There are 10 hidden switches. A switch that is on adds its own fixed numbers to the row, and there is some noise. The rows also spread widely along 10 directions, which tell nothing about the answers.
(in the rows, 128 means zero)
Known rows, each followed by its switches (1 for on, 0 for off):
[150 159 139 139 122 136 177 213 129  99 164 180 134 135 165 102 113 162
 138 155 141  89  93 130 127  98 189 155]
0 0 1 1 0 0 1 1 0 0
[137 140 117 144  97 100 165 177 122  95 157 155 115 140 121 132  99 167
 123 141 145 132 111 117 143 136 168 119]
1 0 1 1 0 1 0 0 1 0
[121 134 108 132 105 103 162 198 108  85 176 176 115 117 113 173 117 173
 139 152 152 116  74 136 166 142 164 103]
1 1 0 1 0 1 1 1 0 0
[133 116 118 100 121 136 113 135 138 121 137 126 118 139 144  97 155 142
 150 113 155 139 105 129 130 136 125  99]
0 0 0 0 1 1 1 0 0 0
[129 155  98  79 123  68 142 122 103 104  98 189 138 110  76  70 114 158
 112 169 136 134 165 191 158 116 129 100]
1 1 0 1 1 1 1 0 0 1
[139  95 139 127 112 159  84 161 144 112 164 134 102 138 180 116 134 132
 165 153 111 116 131 108 133 144 148 120]
1 0 1 1 0 1 1 0 1 0
[146 101 119 142 126 167 103 166 133 127 124 151 115 111 207 149 126 139
 119 155 117  69 108 118 134 117 128 165]
1 0 0 0 0 1 1 0 0 1
[ 64 170  61 184  91 136 252 129 115 145  51  75 138  99  99  88 149 197
 119  99 201 116  70 141 148 130 138 131]
0 1 0 0 0 0 0 0 0 1
[127 125  81 154 119 187 185 166 115 141  73 120 155  73 188  76 154 180
 102 164 172  70  71 174 135  97 135 159]
1 1 0 0 1 0 0 1 0 1
[136 111 108 112 101 123 167 121  73 115  65 109 110  83 120 108 141 127
  84 137 213 144  83 162  76 139  89 124]
1 0 1 1 0 1 0 0 1 1
[132 133 114 105 110  52 164 153  85 100 132 164 122 132 102 152  85 151
  83 153 158 152 116 151 100 156 146 107]
0 0 0 0 1 1 0 0 0 1
[158 115  95  90 133 145  71 147 152 126 130 183 107 143 156 110 145 121
 148 115 155 135 130 109 151 118 101 120]
1 0 1 0 0 1 0 1 0 0
[108  86  91 101 106 143  69 153 128 122 111 136  90 145 185 123 130 121
 127 155 145 171 155  94  53 180 117  97]
0 0 0 0 1 1 1 1 1 1
[148 128  74 159  86  86 162 128 104 101 123 150 136 114 125 141  89 190
  87 135 141 123 125 134 141 120 125 169]
0 0 1 1 1 1 1 1 0 1
[150  89 127 152  92 113 119 133 106 119 135 109 106 124 150 187 114 122
 107 120 152 138  93 105 107 151 114 165]
1 0 0 0 1 1 0 0 0 0
[125 106 100 127  95  93 139 148  94  93 162 137 115 101 118 152 117 182
 128 162 141 121 100 159 177 158 148  95]
1 1 1 1 1 1 1 0 0 1
[128 107  99 138 103 120  90 163 114 134  71 157  78 106 187 168 105 106
  85 160 146 131 153  80  77 140 100 191]
1 1 1 0 1 1 1 0 1 1
[114 156  97  91 136 115 135 224 130 122 122 212 105 137 166  88 109 160
 115 185 141 124 143 129 124 127 176  90]
1 1 1 0 1 1 0 0 1 1
[ 89 145  93 105 121  91 136 202 109  93 135 219 104 111 118 159 107 163
 124 201 122 122 145 130 139 148 166  97]
1 1 0 1 1 1 1 1 1 1
[111 167 162 132 117 169 141 158 135 144 109 129 111 131 169  41 159 126
 182 138 147 111 132 124 128 104 172 178]
1 1 1 0 1 0 0 0 1 1
[109 116 121  82 148 135 110 178 105 123 104 173  78 102 156 172 160 100
 127 147 171 121  91 111  92 148 106 109]
1 0 0 0 1 1 0 0 0 1
[115 128  76 141  99  74 130 139 117 117 102 154  99 132  97 192 101 136
 101 111 165 160 122  89 140 149 102 136]
1 1 0 0 0 1 0 0 0 0
[ 99  83 139 140 105 133 102  75  91 130 106  78 100  75 117 200 155 109
 145 149 124 111 104 140 145 172  98 153]
1 1 0 0 0 1 0 0 0 1
[129 112  99 128 116 118 162 186 101  99 169 165 138 107 148 154 104 194
 109 191 123  90  88 174 151 149 179  91]
1 0 0 0 1 1 0 1 0 1

New rows, each followed by its switches (1 for on, 0 for off):
[128 154  61 150 122 137 186 177 131 124  68 177 132 111 159  87 115 179
  85 137 160  83 110 135 135  87 122 145]
1 0 0 1 0 1 1 0 0 1
[ 92 120 133 122 116 155 136 167 121 127 130  93 102 143 164  94 148 130
 163 137 166 146  98 121  90 166 166  87]
0 1 0 0 0 0 0 0 0 1
[115 138 160  92  98  53 112 138  85  77 175 185  86 140  67 175 110 112
 161 146 144 173 137 133 113 167 148 124]
1 0 0 1 1 1 1 1 0 1
[ 86 104  99 132 132 140 142 163 118 117 116 141 108 110 151 149 120 153
 123 187 108  94 124 136 120 162 152  80]
1 0 0 1 0 1 0 0 0 1
[123 176 119 103 117 104 169 138 131 111 142 174 131 147  72  88 137 157
 160 107 166 141 109 149 167 114 151 111]
1 0 0 0 0 1 0 1 0 0
[114 113 146 140 110 153 153 160  99  90 169 120 119  91 126 157 142 152
 173 165 141 108  74 154 151 154 167 115]
1 0 0 1 0 0 0 1 1 1
[103 164 140  96 138 104 140 166 116 118 110 198  87 118 109 160 139 111
 146 140 144 106 122 120 132 123 138 142]
1 0 0 0 0 1 1 0 0 1
[126 109 103 112 142 145 141 147 102 129 106 152 129  65 136 166 145 147
 111 198 128  68  92 174 158 132 132 125]
1 1 1 0 0 1 0 1 0 0
[151 110 182  83 131 138  87 133  98 105 171 154 106 114 136 148 149  95
 163 152 143 121  97 157 123 141 137 139]
1 0 0 0 0 1 0 1 0 1
[149 142 121 108 114 118 153 125 100 110 136 163 137  88 108 112 148 165
 134 147 152  91  94 187 178 108 138 151]
1 0 1 0 1 1 1 1 0 1
[122  86  62 107 110 155  91 109 118 128  65 117 103  82 142 132 169 132
 120 122 188 142  98 126 146 148  56 110]
1 1 0 0 0 1 1 0 1 1
[117 205 107 105  99  42 202 153 104  87 122 197 131 137  41  84  97 172
 119 118 174 162 134 152 163 107 157 121]
0 1 0 1 0 1 1 0 1 1
[102 178 145 127 131 126 137 133 131 138  68 177 105 113 122 130 138  89
 150 130 138 110 159 100  94  98 122 219]
0 0 0 0 0 0 1 1 0 1
[120 129 146  78 152 134 123 156  95 115 120 193 109  70 120 165 160 115
 140 188 133  90 102 166 139 132 131 142]
1 0 0 0 1 1 0 1 1 1
[121 171 180  85 142 110 157 168 116 109 160 178 110 127  93 136 151 119
 168 133 147 118  90 133 149 126 169 126]
0 0 0 0 0 1 0 0 1 0
[108 116  73 138  98 115  97 144 137 116 129 144  96 133 132 152 119 155
 144 112 146 157 129  89 175 157 116 105]
1 1 0 0 0 1 0 0 1 1
[158  99 131 132 120 170  92 144 141 138 102 115 110 116 192 104 136 108
 136 145 142 116 126 111 104 125 118 157]
1 0 1 0 0 0 0 0 1 0
[144 129  70 119 121 104 115 190 111 104 117 218 109  90 153 197 118 157
  96 145 161 102  95 113 167 111 104 164]
1 1 0 0 1 1 1 1 0 1
[150 105 122 121  98 123 153 149 102 105 159 126 135 125 140 115 113 166
 115 178 143 116  94 181 113 150 171  97]
1 0 1 0 0 1 1 1 0 0
[110 117  69 118 135 121 121 172 119 124 101 184  99  90 149 183 126 154
 118 172 135 104 126 122 144 144 121 114]
1 0 1 0 1 0 0 1 0 1
[194  82 105 124  94 120 105 122 106  94 166 127 159 117 157 121  89 169
  91 158 132 133 115 173 142 137 130 134]
0 0 0 0 0 1 0 1 1 1
[123 159 142  66 121  88 157 183 100  94 169 170 102 149  99 104 146 141
 148 112 202 177  77 141 120 151 161  72]
0 0 0 0 1 1 0 0 1 1
[157 126 154 100 111  93 133  87 100 117 142 127 162 111  86  82 116 146
 127 170 110 120 140 211 174 121 152 136]
1 1 0 0 1 1 0 0 0 0
[107 141  96 133  99  52 179 113  82 116  75 150 110 105  63 186  86 137
  75 147 151 142 130 142 108 153 115 139]
1 0 0 0 0 1 0 0 0 1
[137 127  94 151  92 119 128 150 127  95 155 139 137 131 135 109  99 176
 140 136 143 151 130 124 167 134 148 132]
0 1 0 1 0 0 0 1 1 1
[143 113 168 135  86 114 107 129  98 108 155 109 108 119 137 143 127 117
 159 131 152 141 105 134 130 140 142 174]
1 1 0 0 1 0 1 0 0 1
[104 131  89 106 114 127 136 142 128 112 131 136 122 129 114 102 148 166
 162 128 166 163 116 136 144 159 138  76]
0 0 0 0 1 0 0 1 1 1
[124 125  85 161 114 133 138 127 125 134  85 136 144  75 134 166 121 155
 110 165 116  98 134 122 162 124 115 189]
0 1 0 0 1 0 0 1 1 0
[176 109 117 169  76 116 154 112  87 105 144  98 136  88 129 166 130 162
 108  85 196 116  35 147 189 114 101 193]
1 1 0 0 0 1 0 0 0 1
[ 96  89  74 158  86 144 144 155 112 109 127  98 117  98 146 170 141 173
 120 150 157 137  81 115 123 175 124 112]
0 1 0 1 1 1 1 1 1 0
[141 137 166 111  98 141 110 154 128 110 165 122 100 157 151  71 153 115
 194  93 189 163  90 120 133 124 149 136]
1 1 0 0 0 0 1 0 0 1
[145 117 146  69 125 127  77 136 122 107 147 160 111 122 113 116 164  99
 185 132 171 155 107 147 150 135 118 107]
1 1 0 0 0 0 1 1 0 0
[103 136 138 108 139 126 162 139 117 130 131 122 121 101 107 134 158 150
 158 161 132  99  99 156 151 147 161  99]
0 0 1 0 1 0 0 0 0 0
[119 136 143 128 100 115 126 130  92 114 103 142  94  79 110 173 138 109
 146 157 158 128 117 131 126 137 126 186]
1 1 1 0 0 0 1 1 1 1
[ 81 134  96 148  95 149 165 157 116 134 107 110 104 125 166 108 151 167
 135 145 163 122 100 119  96 153 160 133]
0 1 1 0 1 1 1 1 0 1
[106  77  71 137 106 153 118 108 117 124 109  93 124  82 141 152 151 176
 129 155 131 101  96 159 181 166 111  87]
1 1 0 0 0 1 1 0 0 1
[125 114  39 153  96 108 150 161 117 104 130 159 113 106 129 195 125 194
 105 103 181 131  68 109 184 142  99 117]
1 0 0 0 1 1 0 1 0 1
[131 113 133 124 104 145 113 153 120 104 169 142 119 125 153 129 131 151
 157 153 128 125 109 137 146 149 160 129]
1 0 0 0 1 1 0 1 1 1
[120 100 171 113 125 165  54 144 126 122 128 131  81 116 179 139 153  72
 186 153 126 120 144 105 105 138 119 163]
1 1 0 1 0 0 1 0 0 1
[155 129 141 119  88  87 116 109  96  98 141 141 121 120  96 132 114 121
 144 121 167 175 126 145 131 134 123 169]
1 0 0 0 1 0 0 1 1 1
[119 136  74 150 125 124 112 218 146 127  98 203  90 147 208 172  90 127
 100 137 146 132 146  40  74 124 129 178]
0 0 0 0 1 0 0 1 0 1
[126 133 100 190  76 126 192 165 103 112 135 113 134 119 149 133  97 180
 114 137 163 122  78 134 133 131 168 164]
1 1 0 0 0 0 0 1 0 1
[145 131  95  81 141  91 107 174 125  97 148 231 118 109 113 151 118 157
 130 179 115 108 144 149 174 121 132  97]
1 0 1 1 1 1 1 1 0 0
[151 125 153 119 100 100 117 114 110 107 155 122 121 124  99 149 130 122
 144 109 155 152  99 127 159 138 125 158]
0 1 0 0 0 1 0 0 1 0
[ 80 110 109 173 113 156 117 173 148 124 151 137 108 142 197 153 103 165
 142 184  61  90 159  87 109 161 181 142]
0 0 0 1 1 1 0 1 0 1
[129 124  89 127  98  79 118 140  97 106  97 174 111 103 125 158  89 141
  87 181 129 139 170 122 105 141 118 170]
0 1 1 1 1 1 1 1 1 1
[160  96 101 112 125 107  94 114  99 116 102 162 134  82 135 157 108 126
  98 182 124 115 148 167 133 130  97 152]
1 0 0 0 1 0 0 1 0 1
[140 130 131 110 145 137 140 161 130 111 131 150 132 117 138 111 137 135
 145 146 139 106 108 138 138 116 140 118]
0 0 0 1 0 0 0 0 0 0
[110 144  90 115 120 108 159 171  99 127  66 165  98  87 139 152 132 143
  86 159 176 118 109 119 106 132 118 151]
0 1 1 0 1 1 1 0 1 1
[119 130 102 104 124 109 112 126 120 101 129 184 120 107 105 135 136 154
 152 153 117 113 146 145 175 127 120 123]
1 0 0 1 1 1 1 1 0 1
[121 143 109 126 111 106 159 194 104 107 129 182 120 135 144 127  94 150
 102 174 147 122 114 142 108 135 173 128]
1 1 0 0 0 1 0 1 0 1
[ 96 133 119 187 112 185 125 157 157 155 100 109 110 127 193 145 141 123
 159 128 119  96 121  61 115 125 143 207]
0 1 0 0 0 0 0 1 0 0
[165 102 140 107 110 132  76 101 110 126 102 116 114 113 149 103 138  90
 137 119 170 150 125 140 123 120  87 166]
1 1 0 0 0 0 0 0 0 1
[156 126  49 119 116 122 149 181 131 122  97 168 132 132 183  77 101 190
  65 140 169 130 124 129 119 118 126 111]
0 0 1 0 1 1 0 0 1 1
[122 143 114 114 131 116 124 148 126 119 125 182 128 116 126 122 118 145
 143 168 115 108 149 150 154 119 148 140]
1 0 0 0 1 0 0 1 0 1
